Each cloud of rows lies close to a flat space through zero, with a little noise off it, and is much wider in some directions of that space than in others. After each cloud: how many dimensions does that space have?

[[ -1 -16 -18  12  -4  -7   9  22   1  10   5  24 -20   8 -33 -26   7 -10]
 [ -2   6  -3   2 -12   9  -1  -1  11  14  22  -3  -6  -5   8   2   6   3]
 [ 11  15  34  -8  23   4 -14 -21 -33 -14  -9 -29  59 -33  15  15  13  -9]
 [  5 -13 -46  33 -13  -5  10  43  44  32  24  21 -65  41  21 -19  -4  -2]
 [ 14  -7   8 -12  24  -3  -4  -4 -30  -9 -10   2  24  -4 -18  -7  11  -9]
 [ 14 -12 -14   3   1   7  -1  15  -8  21  18  13  -4   6 -24 -20  16 -13]
 [  8   3  24 -13  16   2  -6 -15 -37 -11  -9  -9  46 -28 -21  -2  17 -13]
 [ 17   3   5  33   1  15 -10  23   5  31  21 -19   7  -4  19   3   8 -14]
 [ -6  -1  -9  -5   6 -15   7  -2   2 -15 -10  10  -4  -1   2  -9   2  -1]
 [ 27 -11 -41  30  23 -18   3  40  -6  38  52  21   2 -13  17 -58  67 -43]
 [-13  18  55 -12  -6  17 -10 -35 -23 -23 -27 -37  48 -36 -12  37 -19  10]
 [  4  -8 -13  24  -7   2   1  25  15  18   7   4 -27  18   3  -7  -8  -3]
 [  7  -2 -21  13   4  -8   1  16  12  15  21   6 -14   4  22 -14  16  -9]
 [  5  -4  21 -14  -1  17  -7  -8 -21  -1 -12  -5  17  -1 -37  11 -10   2]
 [  4   9  22   2  -5  17 -10  -7  -9   7   5 -18  21 -15  -2  15   0  -1]
 [  1 -10 -18 -19  14 -19   8  -2  -1 -22 -23  18 -20  26   2  -5 -11   8]
 [ 11  -4  -6  12   6   2  -2  14  -1  13   9   2  -2   6   3  -8   8  -9]
 [  7 -11 -15  -4  15 -16   5  11 -14  -4  -2  20  -1   1 -18 -26  16 -12]
 [ 14 -12 -23   0  23 -19   5  15 -23   6  21  24  16 -16 -16 -47  47 -30]
 [ 15  -4  -2  -1  13   0  -3   5 -26  15  24   7  29 -23 -17 -28  39 -24]
 [  6 -30 -71  18  12 -38  21  49  34   6  -7  50 -83  64  12 -43  -6  -4]
 [  1 -16 -33  13  -4  -9   8  28  22  12   3  24 -46  35  -5 -17  -8   1]
 [ -8  -3   6  11 -15   7   1   6   7   4  -6  -2  -9   2 -17   5 -13   3]
 [  7  -3 -14  26   8  -9   1  25   9  11   4   0 -14   8  23 -11   5 -11]]

6

[[-15  13 -10  -7  24   6  14 -17 -32   2   3  -9  12   0  -8   1   5 -42]
 [ -6 -37  -9  16 -15 -20  45  -8 -38  -2 -18 -10  -3   5 -13  -8   0  15]
 [-10  15  26  13  28   7 -57  23  37 -24  23  36  29   3 -18  31   8 -40]
 [-20 -17   6   5   2  -6   5 -33 -17 -23  -2 -29  14  30 -16   4 -17 -22]
 [ 50   1  30 -10  -1  13  57   5  27 -23   5   7  -5   7 -32 -13  10  32]
 [ 32  12  11  -6 -32 -25  35  17 -19  -2 -24  -9 -28  10   6  17   0  63]
 [-27  33 -46 -23   6  -9 -15  -3 -37  29 -13 -23  -3 -32  28  -5  30 -36]
 [-15 -24 -25 -27 -18  -2  21  -5 -26  27 -21 -13 -31 -41  47 -33   7   3]
 [ -3  16 -16  26  21  -2 -50   7  10  11   5  17  -5  -1   3  -2  -4  -2]
 [ 19  48   3  28  34 -10 -48   2  28 -30  12   6  12  29 -44  12  13  -5]
 [  3   3  27  39  39  -1 -53  17  31 -34   9  35   6  15 -20  18  -6 -15]
 [ -2   9  21  -3   1  21 -42  26  35  12  15  27   5  -8  28  26 -16  -2]
 [ -7   1  25  43  19  -9 -74  25  45 -32  12  30  24  20 -21  34  -2 -10]
 [ 20  20   3 -29 -21  12   1  37  28  28  12  29  -8 -35  21   3  19  23]
 [-44  -7  12 -24  17   9 -19  -6 -26  -1  15  18  14 -11  13  18  -5 -69]
 [ 18 -24   5  -4 -13   5  37  11   5   7  -5  14 -16 -19   6 -21   5  27]
 [ -8  15 -25   9   6  -4 -23 -10   1   6  -3 -21   7   4  -1  -6   5  -8]
 [-44 -53  22   6 -16  13 -39  19  12  15   8  31  10 -14  44  23 -35 -19]
 [-28  21 -26  12  37  18 -71   6  19  24  20  23  15 -24  14  -6   8 -52]
 [ 37  20  62   9   5  19 -39  41  56 -15  22  53  -9  20   6  43 -32  35]
 [-21 -17 -45  -6 -14   6  17 -13 -25  44 -12 -24  -6 -27  33 -29   1  -2]
 [ 26  20  10 -12   0  19  -9   4  41   4  27  22   2   1 -17  -8   1  13]
 [-22   0  -2  23  18 -12 -45  -3  -6 -10  -1   5   5  12  -2  12  -7 -20]
 [-23  16  -8   3   7   0 -79  25  25  19  16  35   4 -22  22  13   4 -20]]

10

[[ 17 -12  -7   3  10  -7  54 -26   1  -2  -5   2  17 -15  11  33  -2   1]
 [  5   2   0   7  13   6   5  -7  12   1   2  -6  -8  -8   1  18  12   3]
 [  1   5   2  -2  -1 -10  -5  -3 -12  -1 -23  -4 -15  12  -7 -24  -3   1]
 [ 10  38  39 -13   7   1 -13  15 -20 -15  22 -23   5   3   3   7 -64  25]
 [ 11   0 -13  -4   2  -3  14   6   0  19  -9 -10  20   1  10  11  -1  11]
 [ 32  44  29 -25  40 -36  36 -15 -19   3 -12 -63  18  15  16  26 -87  35]
 [-24  -7   0  -3 -23  -8 -44   6   0  -7  -1  23 -17  19 -15 -57   8 -14]
 [ 13  -1   6  -1 -22  -1  15  22 -18  16 -28  -2  22 -23  14   4 -11  22]
 [-10 -28   2  14 -57  28 -37  14   0 -22  16  82 -21   1 -25 -63  50  -6]
 [ 21   8  -5  -3  20 -21  35  -9  -7  21 -41 -31  11   0  13  17  -9  18]
 [  4  -7   6   1  -7   2   2 -15  -2 -21  12  32 -15   8 -13 -21   7  -4]
 [ 23 -15 -20   3   0  -4  53  -5  -5  26 -24  -7  34 -19  20  33  11  11]
 [-12  29  29 -10  26 -18 -18 -10   0 -20  14 -35 -17   7  -1  10 -50  -6]
 [-14  23  29  -6 -19  20 -62  19 -26 -37  38  27 -33  31 -32 -56 -25  -2]
 [  9   9  -7  -3  28   0  18 -10  11   6  18 -23  14   2   9  38 -14   1]
 [-17  -1 -17 -12   7 -31 -24   0  20  23 -20 -22   6  20   7 -26  -1  -8]
 [ 24   8 -16  -8  36   6  46 -25   3   1  34 -16  24  16   5  48 -15   4]
 [  5  -5   1  11  -5  37   4 -13  -5 -37  57  49 -13   7 -23   5  14  -9]
 [ 17  41  37 -20  25 -29   9  -1 -16  -6  -4 -49   7   8  11  10 -83  26]
 [-11  18  33 -10  -1 -32 -22  12   4   1 -22 -29  -3 -13  14 -12 -43   9]
 [  9 -16 -18   6   4   8  18  -7  24  11  11   7  14  -8   8  23  29   2]
 [ 26  32  50 -13  -3 -17  18   7 -32 -13 -11 -24  10 -12   9   6 -82  39]
 [  1   3  -5  -1  17   9   8 -15   7  -9  35  -4   4  11  -2  21  -6  -8]
 [-28 -22   8  19 -44  10 -49  36  17   6 -25  23 -17 -40   5 -26  47  -9]]

8

[[ 24   6  -2  -4   6 -11  -5 -14  21  14  -2  31  -1  26 -41   8  -5  -3]
 [-12  17  -4  -4   3  10  -2   8 -12  23  -4  -5  17  10 -24  -4  -2   7]
 [-13  -4  10  13 -10  -1  -5   2  20  -7  -6 -25   5 -30  64 -33  19 -11]
 [  1 -14 -10   4   8  -5  18   5   3 -13  20  19 -12  -1  -1  31 -15  11]
 [  2   4   5 -16   9   0   0  11 -14  -2   8  -7  15 -14  -8   8  16  -3]
 [ -3  -5  13 -17  24 -14  -1  -7  -2  13   2   2  21 -10  -6   9  18  -6]
 [  1  -1  23  -3  -6  -4  -3   7  -6 -24  -9 -29  20 -40  42 -26  23   2]
 [-17   8  -8   7 -32  33  -5  15 -18 -34  -6 -19 -23   0  22 -20 -18   5]
 [  9  -4  12 -30  27 -12   0  16   2  -4  25  12  37 -15 -24  21  24  -6]
 [ 23 -10 -10  20 -11 -27   6 -11   5  12  24   6   2   6   2  -4  14 -10]
 [  7  -9   3  13 -14  -5  -2 -16 -11  -7 -19 -13 -23   2  16 -11  -7  -1]
 [-27   5 -10   9   3   2  11   4  10   8  12  18   7 -14  10  27  -4   9]
 [  7 -35  -5   6   2 -11   4  11   1 -33   8   0 -15  -3   9  18 -23  -7]
 [ -2 -30  33  -7  26 -41  -3 -12  15  -4   7   7  48 -17  17  -3  18  -5]
 [  8  18 -14  -5  10   0  -2  -1  18  33   5  24   0  10 -34  25   7 -12]
 [  1   3  19 -12  -1   3  -9  14 -12 -26 -17 -16  16 -32   5   4   2  -3]
 [ 11 -12   2  -6  13 -11 -11  10  36 -14   6  42  15  21 -45  27 -26  -6]
 [  9 -11  -1  14  -5 -16   7 -16  -2   2   1   6  -7  12   0  -3  -5   8]
 [ -6   2  -3   2 -13  19  -1  33  -8 -33  -2 -10   2 -13  -2   3 -24   8]
 [-28   5 -18  21 -41  38  -6  31   4 -46  -2  -5 -17   0  21  -9 -41   7]
 [-18   7  12 -12 -11  27 -16  17   0 -35 -17  -8  -1 -10  11  -9 -12  -2]
 [  6  -3 -18  12   0  -6  13 -19   5  16   8  20 -24  23  -9  13  -9   6]
 [-15   9  -7 -18   0  20   2  29 -22 -17  24 -10  13 -18   0   9  11  -2]
 [  1 -11  -3 -10  22 -13  11  15   5   8  34   5  27  -8  -5  11  17  -1]]

11

[[  6  -6 -13 -11  -7   3   7 -12   5 -53  13 -12 -17  24  35  25 -40 -36]
 [ 34   7   9  51  73  40  31   9  20   6 -22  10 -25 -30  20 -12  25  10]
 [  8   3  21   7  19 -15  -6  14  12  25 -25  24  -7 -45  -7   9  16  13]
 [ 30 -35   0   6 -31  -5  -9 -18 -17 -12  -4   7  27 -38  15  25  12 -15]
 [  5  20  11  15   2   4   5  35  18 -21 -21 -14 -11   5  20  -7   2 -11]
 [ -3  12  -6 -20  -6   0  -5  20   7 -49 -20  10 -28  10  31  13 -58 -26]
 [ -7  -6  42 -34 -35   5 -16  -4 -19  28  -2 -20   0  -2 -17  21 -26 -14]
 [-14   1 -14 -31  12 -26  -5  -7  -2  -6  26  23  -6   2   0  24 -26   3]
 [ 10  16 -26  24  -3   0   6 -17   9 -73  -5  23 -13  36  12 -24 -29  -5]
 [ -9  -9   0 -25  30 -33  -9 -13  11  41  22  10   5 -33  -4  35  27  13]
 [ -4   3 -31  -2  -2 -51  -5 -16  15 -63  35  27  10  20  20  46 -13 -14]
 [ 33 -16   7  29  37  -3  26 -20  -4  30  39   5  14 -31  -6   4  48  24]
 [  7  27   1  37  56  67  10  23 -14  29  -4  17   4  11 -17 -44  17  37]
 [ 12  35 -34 -46   2 -39 -34  65  26 -53 -33  24 -22 -38  77  -4 -27  -4]
 [-14  -3  18  29  11  17  -4  -2  -8  42 -20  20  18  -7 -47  -3  24  21]
 [-15  43 -19  26  85  17  16  50  50 -19 -25  14 -39  14  34  -4   4   2]
 [-16   1 -25 -21 -84 -39 -16   7  -5 -83 -18  11   1  40   9  -6 -63 -33]
 [ -8 -24  12   1  -7  26   7  -1 -17  69  -5 -39  14 -14 -23 -22  37   7]
 [-32   1   4 -33 -24   2 -16  29  -8  11 -25  -7  -9   6  -3   1 -33 -17]
 [ -4  33   0   4  14  19  -2  50  10 -28 -51  26 -33   4  13 -30 -45   0]
 [ -5 -36  18 -35 -25 -16 -19 -46 -31  83  22  -4  33 -42 -45   8  35  27]
 [-18  -7 -11  34 -49  29 -36 -14 -27 -40 -53  55  40  23 -35   1 -27 -10]
 [ -5   6  22  36 -10  29  -4  47 -19  -6 -62  46   4  -8 -32 -12 -28   0]
 [ 14  14 -16  22  14  -1  11  -1  16 -33  15  -3  -1  16  21 -10  16   2]]

11

[[-18  10 -20 -10  16  -3   0  18  27  21  -6   4  -8 -17 -77   1  -1 -36]
 [ 27  18   7   1 -33 -22 -16  -2 -25 -16  16 -21  21   3  35  -8  47  20]
 [-27  36 -12 -31  11  13  45  32  -7  39 -46 -15 -10  -8 -45  37 -29 -42]
 [-42  18 -17 -11  18  46  40   5  12  42 -14  26 -22   4 -41  25 -58 -41]
 [ 15 -16 -23  25  15  -5  36  15 -14  16 -14  27  -5 -31  20  26 -24 -16]
 [ 27 -20 -24  -6  16 -11  23  10  -1   5  -9  11 -17  -9   1  -4  -5 -13]
 [ 46 -36 -34 -32  29 -23 -25 -16  -1 -15 -18  17 -26  27  18 -37  30  -6]
 [ 17   1 -31  -3  10  19  19 -24   9  24 -39  35 -17   5  14  -2 -23 -20]
 [ 12  19 -28 -23  19  21  19 -16   5  27  -5  32 -31  11 -25   0   4 -41]
 [-14  -9 -22   6 -29  25   5  16 -35   3 -25  27  36  33  57  -7  -9   1]
 [ 13   8   3 -31  21   1   6 -17 -10   5  -4   9 -26  17   2   8  17 -13]
 [ 41 -30   4  22  23  -9  31 -37  -5  12   7   1 -30 -10  31  26   7 -24]
 [ 29 -44  21  16  29 -20 -35  -9  17 -48  55 -10 -14  -2  -5 -32  41  31]
 [ 14  -3   2  29  14   8   7   0  -1  -6   8  12   3 -17   1   5  19  -3]
 [ 45   9 -16   1   8  -8 -40 -49  31  -7  24 -15 -25   7 -14 -37  35  -1]
 [ -6  -1   9  25  -5  -4   3 -13   6 -13 -12   0   9   5   3  12  13   2]
 [-11 -33  25  15   4 -19   1  11 -11  -8  17  27   6 -26  31  18 -21  30]
 [-31   6  25  20   7   9 -27  15  -4 -26  23   6  23  -8 -11   2  11  27]
 [-12 -17   5  -2   8 -22 -16   0  -6 -19  11 -10  -7   9  19  10 -20  21]
 [-36  -1   8  17 -13  -3   1  -7  32   9  28  27  -5 -19 -23   9 -50  11]
 [  3 -10  14  16  12 -24 -26  12   5  -9  30   8   4 -45  -8  -1  -1  27]
 [ 47 -23 -25  46   1 -13  15 -76   0   9 -21  27 -23   8  75  25  -5 -19]
 [ 32 -34 -37  -7  27  10 -22  15  -9  -4 -29  33   4   1  17 -41  17  -4]
 [ 26 -10  -3  37 -20 -24  -9 -28   0 -18 -10   1  13  -1  46   1  17  16]]

13
